The same things were measured in two ways. Each way mixes the same 9 hidden numbers, adds some noise and spreads widely along 5 directions of its own, which tell nothing about the thing.
In the rows, 128 means zero.
Some things both ways: the first way, then the second way.
[ 82 155 114 131 125 105 168 141  76 168 138 153 193 171 131 150 138 125
 157 136]
[156 132 100 137 129 129 103 117 141 155 147 125 105 157 146 140 147 118
  93  88 128 121 141]

[139 102 162 145 149 111 119  99  96 149 145 135 191 102 118 159 157 156
 114 114]
[120 113 112 141 150 114 106 160  74 176 147 166 105 173 144 133  96 167
 115 133 136  96 170]

[108  99  58 213 119 145 168  82 116 104  75 130  94 158 127 104 178 122
 126 123]
[109 137 120  83 125 130 130 116 170 108 113 123 143 103 118 141 112  89
 124 145 138 163 117]

[153 169 173  45 123 141  97 249 166 128 158 117  99 102 154 110 106 142
 130 156]
[113  92 125  66 122 142 153 106 188  81 134 151 154 157 133 132 144  67
 129  94 109 166 162]

[ 93 136 138 108 177 122 138 105 105 174 150 135 171 136 120 160  99 130
 117 140]
[109 124  97 144 147 191 131 105 183 118  72 120 122 116 144 114 126 151
 105 146 117 130 125]

[144 142 127 158 107 146 148  88  94 101  96 146 134 132 102 138 160 110
 134 111]
[105 130 143 152 108 135 104 151 117 155 161 111 146 166 147 119 168 152
  85  95 141 126 123]

[144 106 176  75 162 124  85 183 127 179 184  83 121 114 169 148  96 147
 116 124]
[138 136 111 137 116 134 147 101 146 101 112 111 121 118 116 135 105 136
 141 142 132 119 121]

[118 122 112  84 119 168 122 177 135 128 117 117  95 135 170 112 126 125
 141 127]
[156 143 138 144 139 114 122 111  77 146 187 142 110 149 120 158 143 121
 144 126 155 134 125]

[105 173  83 178 146 155 137 113 162 151 131 126 128 142  92 123  87 130
  86 158]
[112  91 147 127 110 117 106 155  97 159 149 144 140 146 141 119 165 125
  85  97 133 108 157]

[ 83  88 125 125 140 166 121 138  96 157 119 131 155 114 145 146 159 141
 151 103]
[134 135 136 177 112 133 129 118 127 150 130 131 112 115 133 122 173 152
 130 131 130 115 106]

[142  80 200  77 134 138  86 239 152 168 178  63 117  79 179 155 146 181
  95 142]
[ 49 129 106  95 107 159  98 159 184  61 105 124 165 147 128 115 165 112
 107 134 100 173 145]

[144  78 199  42 170 117  88 172  88 158 165  98 177  86 164 168 180 199
 103 126]
[ 98 121 124 110 142 100 138 155  76 102 181 154 165 172 151 161  38 142
 142 165 124 144 158]

[148 125 117 172 119 126 107  94 119 116 118 132 161 106  98 147 196 184
 109 100]
[ 77 110 140 108  73 106 137 179 146 117 115  98 206  64 158  98 100 136
  81 150  80 136 123]

[ 69 128 120 160 166  97 162 100 118 189 132 139 195 164  85 146 109 105
 133 145]
[133 110 141 111  88  99 155 116 157 126 122 127 116 116 116 132 144 130
 154 128 127 118 133]

[166 154 161  91 119 102 101 145 121 103 133 153 129 111 121 107 115 118
 160 124]
[135 128  51 124 168 179 113 110 165 120  83 169  70 134 138 141 138 151
 142 147  88 141 178]

[110 111 118 123 165 155  77 118  82 166 140 146 169 123 144 109  99 177
 156 121]
[183  91 176 117 119  57 173  74  98 167 211 183 126 133 140 173  47  80
 138 117 189  87 132]

[116 126 119 106 141  84 140 119 156 125 136 124 121 139 119 121 128 102
 119 129]
[121 150  54 186 143 180  65 150 118 104  82  82  85 113 142 138 209 196
 103 171  69 130 137]

[156  98 124 162 158 146 111  94 129 138 137 122 131  99 135 134 146 162
  66 116]
[ 67 114 100  80 162 157 105 169  91 141 125 174 144 125 142 144  69 149
 121 185 115 167 178]

[118 104  99 175 115 175 146 138 139  87  85 108  83 111 133 119 177 160
 100 158]
[ 95 134 147 112 121 135 158 125 153  84  79 121 164 108  99  93 108  95
 136 128 141 125  97]

[123 117 117 161 180 139 136  85  89 165 133 113 134 152 133 128  82 138
  98 164]
[111 161 133  95 103 117 153 131  87  84 134 119 170  50  97 147  56 124
 170 205 135 172 114]

[144  81 150 163  92  93 117 148 121 130 148 143 149  94 163 117 153 121
 145  87]
[141 129 116  73 130 119 131 115 168 119  93 111 125  83 115 129 138  76
 121 126 103 148 119]

[105 146  93 157 148 119 158  65 109 119  96 155 137 161  88 117 121 105
 137 133]
[100 100 129  78 128 146 145  98 207 109 131 136 152 141 157 147 122  87
 109 123 130 166 136]

[107 176 111 149 153 135 121 115 115 128 105 130 133 142  68 137 137 156
 146 142]
[149 137  81 172 125 132 149 148 105 147  80 166  89 100 126  92 101 209
 169 158  76  87 156]

[ 93 155  80 120 169 187 116 109  87 112  90 139 111 141 123 117 123 174
 148 150]
[128 140 163 172  92 112 137 127  83  97 184 104 197  88 151 125 122 120
  98 140 117 136  86]

[ 97 151  90  33 104 156 169 201 166 109 119 114  96 150 170 132 189 145
  96 151]
[121 129 112 158 178 154  81 142  71 140 175 119 119 224 154 153 153 143
  80 103 144 125 142]

Other things, the second way, with their names:
(510): [133 114 159 132 110 101 117 146  51 148 172  77 161 127 137 144 133 125
  84 116 148 115 114]
(334): [113 125 118 101  79 122 132 122 172 134 108 137 122  96 112 125 144 130
 143 137 127 135 141]
(767): [106 118 117  65 109 137 123 138 130 130 144 120 163  91 144 143 110 113
 103 143 104 187 149]
(376): [179 141 144 145 144  68 101 150  33 179 189 138 108 148 126 140 130 110
 103  97 138 100 123]
(113): [131 134 119 123 109 134 141 124 124 132 118 103 128 122 124 130 137 153
 135 129 126 134 131]
(321): [166 152  80 173 115 128 114 122 109 106  95 126  68  97  98 127 171 163
 165 160 101  99 134]
(469): [ 93 116 120 188 119 156  75 146 116 155 167 167 135 151 175 128 187 158
  72 123 118 122 146]
(221): [175 139 109 168 204 154 117  92  98 194 110 135  51 136 134 154 142 161
 133 145 141 101 108]
(448): [150 148 139 199  98 130 147 117  75 160 132 121 117  77 120 123 131 198
 154 171 138 101  98]
(271): [ 85 118 149 128 125 152 133 143 104 151 138 148 151 146 135 118 139 150
 127 128 145 146 130]
(541): [ 81 152  88  69 145 161 107 167 126 128 139 142 135  96 151 160 133 159
 160 202  75 239 155]
(710): [138 179 103 135 107 125 117 150 103 175  82 115 100  38 103 112 125 180
 153 182 114 134 108]
(214): [104 138 147 153 123 153 119 116 134 140 143 126 136 130 133 134 162 133
 116 136 159 144 103]
(187): [178 138 122 172 129 121 153  79 121 104 124 108 101 134 101 136 125 119
 147 120 151  89 105]
(591): [123 142 128 137 114 128 112 146  97 134 135 122 135 139 112 112 143 128
 111 111 138 122 129]
(254): [126 133 117 123 139 128 102 150  97 184 143 150  96 142 130 134 160 151
 125 126 128 141 146]
(783): [ 87 141 130  91 152 159 121 150 117 110 119 113 173  80 140 132 131 115
 116 174  96 195 110]
(246): [ 75 109 119 128  95 181  87 119 192  95 127 105 156 135 152 135 210 111
  68 117 123 165 133]
(660): [109 147 101 178 138 143 132 143 126  86  91 110 132 151 125 104 110 175
 134 149 110 102 116]
(487): [134 129 123 130 140 126 131 116 118 130 137 122 133 134 137 140  90 125
 113 132 143 117 125]
(144): [156 131 133 128 106 124 121 111 141 159 132  91 122  82 140 142 169 115
  98 122 123 136 104]
(734): [137 118 124 128  86  99 141 122 120 143 130 138 135 103 113 122  85 134
 124 132 149  93 143]
(697): [104  83  96  48 129 144 135 108 229  97  83 150 151  82 156 133  89  64
  90 137  85 153 164]
(711): [107  88 115 102 188 153 160 107 156 141  70 157 128 148 140 115  23 129
 110 133 147  87 149]
(64): [124 129 117  90 131  97 141 130 150 105 115 145 118 113 119 135 110 102
 162 152 102 141 135]
(682): [180 127  92 157 177 134 167  78 152 138  69 154  51 149 109 129  99 152
 181 131 134  73 132]
(265): [ 80 109 145 123 163 150 126 136 149  97 128  99 181 150 168 128 111 104
  72 128 118 138 102]
(111): [117 116 136 126 120 121 150 120 131 103 128 121 145 153 123 126  96 123
 130 124 147 108 127]
(623): [151 138 133 138 162 136 155 100 110  98 114  97 126 134 112 130 131 116
 146 124 125 123  98]
(536): [138 122 145 135 103 113 108 143  90 128 175  63 165 113 159 149 168 124
  70 113 109 141 113]
(373): [103 126 103 111 159 148 111 163 137 160  90 151 104 158 130 104 164 150
 129 115  96 144 156]
(630): [116 119 146 110 129 109 128 168  88 166 148 151 145 134 140 109 142 126
 112 105 108 140 138]
(770): [108 169 128  97  98 120 152 144 109  71 124 126 147  84  83 128 147 125
 206 171 107 194 121]
(683): [120 111 163 116 129 138 124 118 113 141 142 133 149 110 126 124 163  84
  95 110 148 135 110]
(238): [160 101  92 151 105 140 126  78 205 143  81 106  79 124 138 132 146 135
  92 108 137  72 137]
(181): [172 163 115 184 148 118  94 136  67 136 134  98  95 157 107 120 168 141
 107  95 134  93 106]
(389): [102 111 149  94 111 103 157 129 168 119 142 143 154 174 124 122 109 101
 137  99 144 129 139]
(757): [136 123 108 108 127 132 112 123 152 170 124 117 101 159 133 138 158 131
 110  98 135 134 147]
(640): [113 142 100 166 113 147  83 149 111 134 144  89 113 165 139 140 187 176
 101 126 123 132 137]
(63): [131 121 111 134 135 158 127 112 167 124  77 108 102 132 118 109 188 126
 120  98 108 119 122]
(357): [130 128 143 141 113 124 139 134  96 134 115 106 135  87 121 117 148 138
 121 139 122 118 108]
(329): [122 138  94 125 124 137  97 136 102  95 134 145  82 143  97 157 188 135
 168 163 116 153 158]
(198): [142 135 147 138  83 111 142 129 104 121 145 114 166  79 119 112 125 116
 110 119 126 121 112]
(712): [ 99 129 119 125 149 155 116 143 121  96 109 109 159 103 145 122 130 121
  99 154 100 145 119]
(746): [113 123  98 133 130 169 101 110 168 129 120 133 113 117 150 145 149 133
 100 145 125 141 138]
(731): [125 136 119 151 119 114 112 121 111 130 149 130 100 180 108 145 124 141
 138 125 175 104 133]
(774): [125 107 150 167 136 116 119 108 126 135 163 145 138 169 145 132 120 102
  88 102 166  80 118]
(370): [154 147 114 127 143 102 144 128 111 108 122 123 124 102 123 130  96 119
 145 144  99 121 118]
(573): [116 107 140 125 181 165 136 118 108 123 130 109 147 166 149 133 123 116
  97 114 134 137 120]
(622): [123 121  85 168 124 144  94 144 141 106 117 114  95 237 119 116 184 161
 106  74 126  85 165]
(751): [138 130 129 123 144 159 117  94 164 171  95 101 123  67 142 129 139 101
  77 131 140 133  92]
(655): [111 123 122 125 155 160  78 129 125 214 141 152 105 122 156 147 143 139
  81 146 154 144 132]
(716): [133  86 120 178 134 149 123  92 180 146 114 104 131 157 179 124 123 137
  39  89 139  59 122]
(252): [103 145 120  85 170 140 121 126 141 142 127 148 123 144 130 146 100 113
 135 147 141 168 124]
(492): [102 129 122  95 158 144 105 159  99 142 147 171 128 145 139 133 160 119
 133 134  96 180 157]
(709): [114 118 121 114 175 164 108 111 161 144 123 180  98 156 136 134 183  96
 122 111 129 151 144]
(495): [123 128 136 161 100 126  99 155  87 105 186  83 169 140 160 141 194 131
  74 113  98 146 121]
(3): [121 123 126 119 150 118 122 159  49 143 168 163 128 135 138 148 110 144
 144 161 107 148 158]
(626): [119 142 110 175 128 161 112 164  63 170 126 129 120 100 145 117 160 217
 130 168  92 135 136]
(768): [115 149 119 137 136 109  91 160  97 122 166 176 107 163 124 138 166 119
 145 135 113 141 147]
(472): [117  94 149 104 128 116 127 128 126 118 163 141 146 171 135 140 148  84
 107  98 141 127 145]
(61): [149 106 123 131 140 124 163 108 139 122 118 157 106 126 133 137 140 135
 160 137 102 120 146]
(318): [165 126 143 149  93 106 168  80 174 125 108  95 135 106 118 108 124 108
 119  91 149  82  96]
(680): [106 115 128 115 146 181 140  78 188 147 108 172 106 144 126 135 141 116
 132 127 174 146 135]
(98): [133 108 127  92 135  97 112 150  88 147 161 127 133 138 144 147 124 109
 100 119 115 136 156]
(609): [120 124 139 127  52 136 115 122 158 108 124  51 146 109 114 127 219 125
 102 103 128 140 112]
(797): [ 80  86  98 101 153 173 112 101 200 136 108 170  93 163 150 156 140 127
 115 146 146 135 169]
(7): [144 118 102 157 149 159 129  96 125 141 113 176  63 165 108 137 157 153
 160 127 149 101 161]
(750): [130 109 140 140  98  98 125 146 103 141 172 117 141 172 145 128 159 139
 106  90 120 112 144]
(166): [157 125 106 136 109 134 163  84 196 125  87 138 102 119 121 114 116 130
 140 110 129 105 137]
(507): [129 102 124  50 126 132 146 113 171 163 106 133 125 119 126 130 122 101
 118 102 126 153 154]

Some of these things the first way, each followed by its name:
[163 129 139 121 106 108 102 152 160 133 160 124 125 104 141 119 133 134
 109 105]	(98)
[124 213  96  65 124 144 131 115 185 142 135 131 116 168  84 136  83  99
 114 147]	(626)
[137 167  94 143 128 142 128 126 153 109 103 119  74 138  92 117 138 118
 125 122]	(750)
[128 102  73 226 144 147  96  39 122 157 135 128  85 123 144 115  64  97
 120  77]	(751)
[ 91 144 166 106 126  89 167 155 126 164 162 151 202 141 118 156 112  97
 140 142]	(63)
[131 120 119 168 141 117 162  77 111 121  95 123 131 173 100 121 118 110
 120 155]	(731)
[151 129 143 183 130 116 133 123 122 187 173 136 151 124 136 147 100  89
 108  92]	(507)
[117 111  98 175 166 135 122  62  96 135 109 145 126 135 121 116 119 120
 139 108]	(746)
[104 132 116 199 168 153 109  68 128 159 144 136 116 120 119 117  17  99
 115 139]	(683)
[108  37 150 149 143 135 104 159  77 130 122 115 128  66 187 137 225 181
 141  75]	(370)
[146  94 139 127 153 138  94 122 133 136 158 111 133  76 146 147 162 187
  70 114]	(711)
[131 134 173 129 120  98 179 138 106 164 151 163 195 155 128 145 115  73
 123 133]	(609)
[105 171 101  68 115 186 109 146 127 104  99 156 151 129 112 119 157 177
 153 145]	(469)
[142 129 153  89 117 115 124 133 147  69 114 135  95 111 140 107 128 104
 141 139]	(623)
[147 127 148 166 112 119 122  93 119 137 124 146 143 121 116 134 115  84
 142  90]	(254)
[ 64  42 143 205 168  83 155  93  69 161 119 141 205 108 129 147 180 140
 149 111]	(64)
[104 138  99 128 147 139 146 129 109 111  96 134  99 154 129 100 118 123
 145 161]	(187)
[ 69 123  85 169 143 149 164 160 123 150 123  94  84 147 160 137 142 126
 120 142]	(181)
[146  88 184  99 166 124  88 165 133 201 183  66  98 104 174 170 101 121
  93  93]	(640)
[162 152 130 151  75  88 109 109 127  93 136 148 137 127 113 104 105 120
 165 118]	(376)
[ 81 147 126  99 120 132 144 168 151 150 142 135 160 130 131 139 123 126
 132 148]	(492)
[153 161  90 160  88 110 126  74 147 112 116 158 117 156 109 100  95  73
 161  93]	(144)
[147 118 130 161 133 151 113 151  90 151 141 124 160 122 140 132 162 184
 110 123]	(734)
[167 119 149  70 110 133  93 168 132 119 147 107 117 112 168 132 155 161
 122 111]	(487)
[112 138 102 146 111 118 120 117 157  90  91 111  99 145  86 101 113 130
 166 158]	(768)
[177 169 111 142 105 127 124 122 130 113 132 154 114 137 127 112 120 106
 118 107]	(767)
[134  97 167 118 157 118  81 124 130 129 128 133 123  79 127 119 111 117
 149 103]	(61)
[127 130  62 179 125 127 137  99 128 124 101 137 105 154 113 104 157 127
 129 105]	(238)
[142 137 141 102 118 128 151 154 125 143 136 130 132 138 137 141 145 110
 115 117]	(113)
[110 126 135 145 145 170 149 100 107 141 114 138 141 119 123 153 144 120
 100 127]	(271)
[ 85 111 166 137 172 110 129 160 107 252 201 106 225 150 137 175  72 139
 119 140]	(334)
[152 124  88 171 137 148 139  88 140 118 119 131  88 125 135 114 133 110
  79 118]	(510)
[ 73 104  80 143 159 178 119 126 105 131 104 117 127 121 139 128 161 197
 124 149]	(774)
[121  98 121  78 111 158 133 182 143  81  86  88  88 106 146 141 249 185
 106 136]	(660)
[125 119  80 191  90 125 145  82 137 156 112 119 137 166 115 138 142 105
 129 100]	(710)
